Every row belongs to one group in each of 4 separate groupings. Each group adds its own fixed numbers to the row, and there is some noise. The rows also spread widely along 10 directions, which tell nothing about the answers.
Known rows, each followed by its group in each grouping:
[ -8.5 -14.3 -25.9   4.0 -10.5   4.9 -14.2  -3.3 -10.3   3.0  -4.5 -12.5
  -1.7  -5.5 -16.0   7.0   4.7  14.4  -2.1  -0.3  -2.7  -3.6  30.7  -2.7
   3.7]  Q_396 Q_926 Nog (0)
[  5.6 -12.6 -10.6   3.5 -16.5  10.0  -9.8   0.6  13.3   6.7  -0.2  -8.5
  -8.8   0.6  -2.1  15.5  -9.8  21.2   2.7   3.1  -3.8  -2.7  13.2  -6.1
   9.0]  Q_132 Q_259 Fezom (1)
[  5.3 -32.9   7.4   1.0 -15.8   2.0  -4.6   7.2  20.1  -6.5   3.6 -18.4
 -10.3  -5.9  13.1  27.4  -9.1  27.4  18.9   2.6  -1.1  13.3  -6.5 -12.8
   3.8]  Q_629 Q_765 Fezom (0)
[  8.9  -4.8   3.6  -6.8  -1.7 -34.5  -4.4  21.7 -26.2 -10.0  20.1  16.2
 -14.8 -18.8 -12.3   4.7   9.3  -2.6  -4.8 -12.8   0.9  12.9  29.0   3.8
  -9.4]  Q_934 Q_259 fomu (4)
[  2.3 -14.0 -12.3  -1.7 -22.2   3.3 -11.7  27.9 -16.2  -6.9   6.5 -21.0
  30.6   4.8 -23.7 -11.4  15.0   8.1 -25.7  -4.7  -4.0  17.0  37.1  18.1
  17.6]  Q_934 Q_345 Korav (3)
[  1.5   0.5  -7.0   4.4 -24.9  25.4  -3.7  -7.8  -1.4  17.4  -8.9 -11.7
   0.4   9.0   3.5  -5.3   9.3   7.7 -11.1  -5.3   8.6  19.6  21.3  15.4
  14.6]  Q_629 Q_765 Korav (3)
[ 20.1  12.3  -1.1   7.7   0.6  -5.2   6.8  12.0  -6.7 -16.9  -3.2 -18.7
   8.3   4.6  -5.9   3.2  11.3  19.0 -20.4   0.0   0.4  -1.2   5.1  26.8
  -1.1]  Q_970 Q_642 Nog (2)
[ 18.9 -20.3   5.0  -4.3 -21.2 -23.0  -4.3  20.6  56.2   1.0  13.7   3.9
 -17.5 -11.6  26.9  28.3 -37.7  49.1 -13.6  -4.0 -15.8  30.4 -11.0  13.7
   8.0]  Q_873 Q_926 fomu (4)
[ 10.5  -9.2  17.3   4.7  -7.9   0.1   6.7   4.5   6.3  -4.7   3.8 -16.2
   1.8  -5.3  15.6   3.4 -11.5  14.7  -1.5  -2.0  -2.2   6.1  -8.4   3.0
  -4.6]  Q_132 Q_642 Nog (1)
[ 20.9 -19.8   9.5  -7.2  -3.8 -28.6 -10.4  30.8  17.0  -2.5  12.5   6.5
  -5.7   1.3   9.3  23.7 -15.3  25.6   3.0   1.1  -5.5  12.9   4.6  -5.7
   3.9]  Q_873 Q_345 Korav (2)
[ 21.9  -5.6   4.1   6.3 -15.3 -14.0   8.6   6.8  14.6 -12.1   3.3 -33.1
  13.9   6.7  24.3   2.0 -12.2  22.5 -10.1   3.8 -13.3   4.3   2.3  18.6
 -10.8]  Q_396 Q_642 fomu (1)
[  5.2 -14.3 -10.1   1.6  -7.6  -8.3  -6.8   3.7  -5.9   2.0   4.8 -13.1
   1.5   0.7  10.7  10.1  -7.5   9.9  -6.6   9.7   4.2  -0.3  16.9  -8.9
   9.2]  Q_970 Q_345 fomu (0)
[ 16.0  -6.8  43.2  -4.3   4.4 -21.2  10.3  20.7 -20.1  -7.1  15.4  -4.4
  -1.6 -10.5  29.0   1.4  -6.9  -1.6  -7.3   8.0  15.3  15.3 -23.2  -9.0
   6.3]  Q_970 Q_642 Nog (4)
[  3.8   1.0   9.6   9.0 -17.2  30.0   5.0   8.5  28.0   2.2 -13.5  -6.2
   3.8  -7.0   6.4   8.9  -4.6  23.8  -0.4 -24.6  -0.3  16.7 -11.1  32.6
 -13.3]  Q_970 Q_259 Fezom (2)
[  7.7 -13.1  21.4  -5.2  -6.3  -6.0  -5.3  19.9  -7.0   7.6   5.3   6.4
   4.5   0.0   9.1   1.8  -8.1  -0.4   4.6  -3.3   2.3  11.5  -2.8  -5.3
  -2.2]  Q_934 Q_926 Fezom (2)
[ 11.4  -8.9  17.2  -4.0   8.3 -11.4  -6.9  11.6  -4.0  11.3   1.5  22.4
 -13.6   4.2  -0.6  10.4  -4.8  11.2   6.2  -1.2   3.4   3.8   6.2 -13.6
   1.8]  Q_132 Q_765 Korav (1)
[ 11.8 -14.9   0.1   5.4  -3.0 -18.7  -7.5   9.2   4.3  -3.1   6.1  -7.4
   0.3  -0.7   3.3  12.1  -9.9  16.7   8.1   3.9 -10.3  -3.7  12.1  -4.6
  -5.8]  Q_934 Q_345 Korav (1)
[ 23.6   1.2  17.0   0.1 -13.2 -19.2   3.0  16.1 -15.7 -16.2  17.5 -25.6
  12.8   6.2   8.0  -3.2   2.9   4.9 -18.8   5.6  -7.6   7.6  16.6  12.4
   0.8]  Q_132 Q_765 Fezom (3)
[ 12.8 -10.1   4.0   7.1  -2.3  -3.1  -3.7   1.2  -3.9 -11.4   1.6 -22.2
  -2.7  -2.5   2.1  10.0  -6.6  18.8   2.2   2.2  -5.5  -9.7   4.5   2.8
  -2.6]  Q_873 Q_765 Fezom (1)
[ 10.7   5.9  17.1   8.1   3.8  12.1  11.9   8.1   3.8 -30.7 -13.4 -11.9
 -12.9 -14.0  -5.6  17.1  16.1  22.2   6.1 -17.1   1.1   3.0 -18.4  18.9
 -20.1]  Q_132 Q_259 fomu (3)
[  0.9  -4.6 -10.7   4.2   6.8  -5.1  -6.6  -8.4  -5.4 -11.7  -5.5   2.2
 -24.4 -15.2 -15.2  20.1   4.5  20.4   1.8  -7.5   1.4  -6.8  15.2  -0.2
  -7.3]  Q_132 Q_765 fomu (0)
[  3.0   3.3   3.0   8.7 -14.2   3.6   3.3  -6.7  -8.9  -0.4   4.2  -6.7
 -13.9 -15.9   8.1   1.6   1.4   6.1  -0.8 -10.8  -4.1   9.1  14.7  12.3
  -9.7]  Q_132 Q_926 Nog (4)
[  8.0  -7.8  21.3  -2.3   7.4  -6.2   1.1  12.1  27.5   3.2  -4.7  20.8
 -19.9 -11.7  18.9  21.5 -18.6  26.5   1.5 -16.7   5.8  10.6 -25.0   5.0
 -11.1]  Q_873 Q_259 fomu (0)
[ 23.8  13.3  -7.5  13.4  -8.3   4.2   1.9   4.2  22.5  20.5 -17.3  -7.9
  13.1  43.9  10.9   2.3  -0.2  28.4   3.3   9.2  -9.9  -8.4  10.2  13.5
  -0.7]  Q_629 Q_642 Korav (1)
[  7.1  -8.5  13.7  -4.8  13.1 -25.8  -5.3  14.0 -25.1  -8.9   9.8   6.8
   4.9 -12.7  -5.9  -3.2  -7.1  -0.8 -15.5  -0.8   2.4  -3.4  10.6   1.7
  -0.2]  Q_934 Q_345 Korav (1)
[ -5.8 -18.9   3.5  -6.5  -1.6   1.0 -11.1  -1.0  -7.1  10.1  -1.5  15.0
 -17.7 -18.0  -7.1   6.9  -6.5   7.2  -0.7  -9.3   8.4  12.4  14.0  -4.7
   3.2]  Q_396 Q_765 Korav (1)
[ 12.2  -4.6  12.0  -0.7  -5.1   4.9   3.3   0.7 -12.8  13.7   0.0  -1.2
   6.2  11.4  27.6  -7.4  -1.6  -4.0 -16.3  14.5  19.5   9.9  -4.6  -5.3
  20.4]  Q_934 Q_345 fomu (1)
[  0.1 -18.8   1.9   2.3 -23.6   2.8  -1.0  -1.5  -3.8 -11.1   4.8 -20.9
  -8.8 -22.5   4.8  11.2  -3.0   5.9   7.2  -9.6   2.0  14.2   6.9   3.0
  -7.0]  Q_934 Q_642 Fezom (2)
[ 26.1   6.6  28.1  -4.4   4.3 -23.6  12.5  14.0  15.5 -17.3   5.7  -4.9
  -8.2   0.4  18.5  12.9  -7.9  26.4 -27.7   6.6   5.4  19.4 -25.3  21.3
  10.3]  Q_629 Q_642 Nog (3)
[ 15.6   4.3   6.8   3.4   8.1  -0.5  -5.8  24.6   3.1   7.7 -10.7   9.8
   8.5  23.4 -13.0   3.0  10.9  27.2  -2.7   0.1  -1.2   1.2   6.3   7.9
   8.6]  Q_629 Q_765 Korav (4)
[ 18.6   1.2   4.6   1.5   2.5  -5.3   1.8   3.5 -10.8  -4.5   0.1  -3.4
  -7.6  10.6   6.4  10.8   8.5   9.3 -12.9  18.2   9.8  -0.3   4.7   3.5
  17.9]  Q_970 Q_345 Fezom (1)
[ 16.1 -14.9   0.2   6.2 -17.8  -8.1   2.7   4.9  18.2 -13.8   2.3 -22.3
  -7.1  -2.3   9.0  18.3  -6.9  28.8   4.2   2.1 -10.2   6.3   5.5   4.0
  -3.8]  Q_132 Q_642 Korav (1)
[ 15.0  18.0   8.4   7.4  11.3  13.5  -2.4  12.3 -25.1   4.4 -17.6   1.7
  15.8  23.6 -13.4  -9.5  20.7   5.8 -10.2  -1.4   7.9 -11.4   9.0   9.3
   1.5]  Q_132 Q_765 Korav (2)
[  0.1 -14.9   1.2   5.1 -10.4  13.3  -4.6   2.7  -2.7   2.9  -9.6 -13.3
   2.0   0.0  -6.0   4.9  -0.7  12.0   9.7  -3.5   0.4  -1.9   8.2  -7.4
   0.8]  Q_132 Q_642 Korav (1)
[ -7.2 -11.2  -4.0  -0.8 -14.2   0.3  -8.9  -7.0 -14.8  -8.8   2.9 -14.7
 -12.7 -30.4  -3.2   4.7  -5.0   2.5  -6.2 -11.8   4.2   6.8  18.1   5.3
  -4.2]  Q_396 Q_259 Korav (3)
[ 15.5   5.8   8.6  -2.2  -4.5  -8.1   5.1   3.8  19.8   2.4  -2.9   7.4
 -16.6   5.8  12.2  14.7  -5.7  22.3  -2.4  -5.0  -3.1  15.6  -4.1  16.3
  -5.3]  Q_629 Q_926 fomu (3)

New rows. What belongs after each?
[  4.0 -18.1   8.9  12.3  -2.6  15.4  -4.3  20.3   0.7  -8.1  -1.1 -30.5
  23.3   3.6  -4.3   4.8  -4.7  17.7  23.9  -5.7 -10.5 -17.7  -6.0 -12.8
 -15.1]  Q_132 Q_259 Nog (1)
[ 14.5  -2.5  14.8   3.7  -6.1  -1.6   8.3   8.6  24.3   4.0   1.0  -8.3
   7.9  -0.2  22.2   1.5 -20.3  20.1  -3.9 -12.4  -6.4   5.6 -11.4  19.0
 -13.5]  Q_629 Q_259 fomu (1)
[-0.7 -4.3 -0.4  4.5 -6.1  3.5 -4.6 -2.9 -1.8  8.7 -7.6 -1.0 -2.9  4.3
 -0.4  7.1 -5.2 10.7  4.6 -4.5 -1.6 -5.1 14.4 -2.6 -5.5]  Q_132 Q_642 Fezom (0)
[ 13.0  -2.9  11.1  -4.7  -1.2 -15.5  -5.8   6.4 -11.9  -0.7   2.5  -3.8
  -4.1   1.6   8.4   4.8  -2.1  10.5 -15.0   9.7   5.9   7.4   7.5  -0.2
  10.0]  Q_396 Q_765 Korav (3)
[ 10.0  -4.6   0.8   3.8 -16.9  -0.4   1.8  -3.6  -9.6   1.1   0.6  -1.3
 -12.9  -1.7  10.4   2.3  10.0   1.5  -2.0   2.6   6.2  14.7  16.1   6.1
   4.0]  Q_934 Q_926 Korav (1)
[  8.3  -3.2   7.9   1.4 -11.1   6.3   3.8   6.1   4.1   4.2  -2.6  -9.2
   3.1  -1.4  14.1  -2.1  -7.7  14.5 -12.6  -2.1   2.8  13.2  -4.0  12.0
   8.7]  Q_629 Q_926 fomu (4)
[  8.3  10.9 -11.7  10.4 -11.0   5.5  -6.2 -12.4   6.7  17.7  -8.6  -5.2
   0.9  19.9  11.9   3.8  -5.9  14.6  -7.2  10.1  -5.0  -6.8  16.4   9.4
   5.4]  Q_934 Q_345 Fezom (3)
[ 12.4  -5.8   4.7   3.3   8.4  -0.9  -3.6   2.3  20.4  -4.1  -7.6  -3.8
  -5.9   1.7  -5.2  15.4 -14.5  35.5  -5.0   2.5  -6.0  -8.1  -9.5  10.2
   4.1]  Q_629 Q_765 Fezom (1)
[ -6.0 -28.1  23.6   1.2  -6.8  16.4  -3.4   4.7  -3.5   5.3  -8.0  -4.0
  -8.7  -6.2  16.9  15.2   0.2   6.3  33.6  -6.4   8.6  11.1 -10.6 -22.2
 -12.5]  Q_396 Q_765 Fezom (0)
[  9.0  -5.5   2.4   6.0  -4.2  -1.2   2.5  -5.6   8.6 -17.5  -3.0 -11.1
 -17.0 -14.1  -2.5  17.7  -4.7  22.1   5.0  -5.1 -11.3  -3.8   2.0  11.7
 -12.4]  Q_132 Q_926 Fezom (1)
[ 13.4  -0.3  30.9  -8.4   9.6  -8.3   2.0  11.3  17.3   8.3  -6.8  21.5
 -19.7   7.9  14.0  19.9 -12.5  20.0   6.4   3.9   5.1  10.4 -26.2  -3.1
   2.1]  Q_629 Q_926 Fezom (3)
[ -5.0 -19.1  -7.3   8.9 -29.8  13.3  -5.4  -1.6  10.1  19.0   5.2 -18.9
   6.6  -2.5  10.4   0.1 -15.7   7.9  12.4 -11.1  -6.7   9.6  18.7   0.1
  -7.5]  Q_970 Q_642 Nog (1)
[ 18.3 -18.9  -1.2  -4.4  -8.6 -24.2  -2.5  19.6   9.5 -13.0   6.5 -21.3
  10.1   5.4  13.6  13.2  -9.4  27.3 -18.4  14.7  -2.4   9.1   3.0  -1.7
  11.0]  Q_396 Q_642 fomu (0)
[ 9.9  2.6 -6.9  9.2 -7.4  9.5 -4.2  8.3 -2.0  9.6 -3.1 -6.5  6.5 15.3
 -5.3  0.9  5.7 13.2  2.3 -0.4 -3.7 -8.2 17.6  1.1  0.4]  Q_132 Q_259 Nog (1)
[  4.9 -10.8  13.6   3.6   0.5 -12.4   0.3   5.9  -8.8  -6.3  -3.5  -5.5
  -4.1  -7.0   2.3   5.9  -3.0   6.8  18.9 -11.1  -6.6  -2.0   8.0   1.2
 -26.4]  Q_396 Q_642 Korav (1)
[ 13.8   4.6  -2.1   9.6   8.6  -1.8  -0.1  15.0   9.8  -5.7 -12.2  -2.3
   8.8  15.7 -16.5   5.8   7.0  30.4  -4.4  -1.3  -7.1  -8.8  -0.1  16.1
  -5.3]  Q_934 Q_642 Nog (1)
[  6.8 -28.0   3.4   2.1 -14.4  11.9  -9.4  14.2  36.3   3.2  -4.4 -21.3
  -0.2   8.4   9.9  26.3 -16.6  39.7  22.3   1.7  -6.9   8.1 -16.0 -15.1
   3.6]  Q_629 Q_765 fomu (3)
[  9.5   0.4   4.2   3.9  -8.1  -0.9  -4.3  -3.8   3.1   1.3  -4.1 -10.5
  -6.8   4.1   9.3   9.4  -3.8  17.3   1.2   3.0  -6.0   1.9   7.4   8.0
  -5.2]  Q_396 Q_765 Fezom (3)
[  6.6  -9.5  -4.1   5.3 -12.1   8.6  -4.3   7.6  -0.5   2.8  -8.1  -5.2
  -4.8   3.8  -1.6   9.5  10.4  13.6  13.2  -4.1   0.6   4.6  15.6   0.7
  -5.4]  Q_396 Q_259 Korav (1)
[ 23.4  30.8   8.4   6.4  10.9  -6.3   4.5   1.8   0.3  -3.1 -11.5  16.8
 -14.6  21.8  -9.1   8.9  18.3  21.6 -13.2  -1.6  -3.4  -2.4  10.5  27.8
  -7.3]  Q_132 Q_765 Fezom (3)
[  3.2  -8.6 -13.7   7.6 -10.3   7.9  -8.2  -9.0   6.9   7.4  -9.9   0.7
 -18.2   0.0  -3.6  13.7   5.4  19.6  12.0  -4.8  -2.4   4.2  22.3   3.7
  -5.8]  Q_396 Q_765 Korav (1)
[  7.1  -6.0  20.3   3.0   7.8  -2.4   1.1   0.0  10.4  -5.8  -8.0  -6.1
   1.4  -8.2   9.2   4.6 -20.6  21.0 -10.6   2.4   2.5  -5.3 -25.5   6.7
   1.1]  Q_934 Q_642 Fezom (1)
[ -0.3   3.0 -37.6  15.6 -18.0  20.1  -5.7 -13.9  11.1  -7.1 -14.2 -17.6
 -15.6 -14.6 -18.9  18.4   8.1  24.7   4.5 -18.2  -5.5  -5.6  26.3  22.9
 -14.9]  Q_970 Q_259 fomu (2)
[  3.8  -4.7  -0.2  10.1 -26.4   9.9  -2.8  -3.9  -7.9   4.7  -2.0 -31.9
  15.9   3.4  18.0  -8.7  -4.2   2.3  -4.3   2.9  -2.9   3.5  11.1   6.1
   0.9]  Q_934 Q_926 Korav (3)
[  9.4 -18.3  19.0   3.3 -24.3   6.6  10.6   6.5  13.0   5.2  -1.1 -20.4
   4.4   2.6  35.1   3.3  -8.3   8.8  17.1  -6.8  -2.0  20.5  -7.8   1.6
 -16.7]  Q_396 Q_642 fomu (1)
[  8.7  -4.3   8.3   6.0 -11.3   3.7   7.8   3.1   8.7  -2.5  -6.9  -6.9
  -5.9   0.5   3.0   6.8   5.1  14.2  15.2 -15.9  -4.4  11.1   6.6  17.5
 -18.5]  Q_629 Q_642 Korav (1)
[ 11.9 -12.9   2.0   2.1 -12.4  -1.9  -3.1   8.7  -1.7  -6.4   7.2 -15.4
  -2.7  -1.7   2.6  10.3  -3.8  11.3   2.4   4.4  -3.1  -2.4  10.6  -6.3
   3.2]  Q_132 Q_259 Fezom (1)
[ 10.5 -14.1  -0.7   0.1  -6.1   9.9  -9.1   7.7  21.0  15.5  -7.4  10.4
 -11.5  18.6   2.2  23.4  -4.7  28.2   8.1  13.2   0.0   4.3   2.7 -13.6
  18.8]  Q_132 Q_345 Fezom (1)
[  8.3 -15.8   0.0   7.0  -4.7  -2.7  -5.1  13.8   5.2  -7.2   1.1 -15.2
   5.7   2.9  -1.2   9.8  -2.4  21.0   9.5   4.3  -9.9  -4.5  -0.9  -3.5
  -3.1]  Q_934 Q_926 Nog (1)
[ 13.6  -9.5  14.1   1.1  -0.1 -19.7   4.7  26.5 -14.9 -29.0   5.6 -17.5
   9.9  -7.4  -2.8   4.8  11.6  11.6  -8.2  -4.2  -3.3   7.8   6.6  15.1
  -8.7]  Q_970 Q_926 Korav (0)
[  8.8 -28.7   9.9   4.9 -21.0   0.7   0.2  11.3  15.7  -5.5  15.7 -28.2
   8.0  -7.2  21.4  11.1 -17.2  17.9   6.3   2.4  -9.2  12.5  -1.3  -6.2
   2.3]  Q_132 Q_345 Nog (1)
[ 19.0  -4.5  15.4  -5.5  -9.7 -19.1  -3.2  26.6   6.2  22.5  12.4   2.6
  20.8  27.0  24.7  -3.3 -16.0   7.1  -8.4   7.1  -3.7   6.9  10.0  -2.2
   6.8]  Q_629 Q_259 Fezom (0)
[  6.4 -21.3  16.6  -7.9 -11.6  -7.8  -0.2  19.8   6.0   2.2   6.7   1.6
  -3.6  -0.4  -1.7  10.6  -5.0  10.1  13.3 -10.9  -2.9  18.8   7.6   0.7
  -5.9]  Q_629 Q_642 Fezom (1)
[ 11.3  -6.9  28.0   0.4   0.1   2.2   6.4  12.7  19.2   4.6  -0.2   5.0
  -0.6  -5.3  22.8   6.1 -20.2  17.3  -2.7  -9.1   2.9   8.8 -24.3   3.6
  -6.6]  Q_132 Q_259 fomu (1)
[ 12.5 -12.6   7.4   5.1  -6.2  -9.7   3.5   7.1  -0.6  -5.6   6.4  -8.7
  -7.7  -0.4  15.5  13.6   1.0   7.3  20.3  -3.0  -4.5   5.7   9.0  -1.5
 -16.5]  Q_970 Q_345 fomu (1)
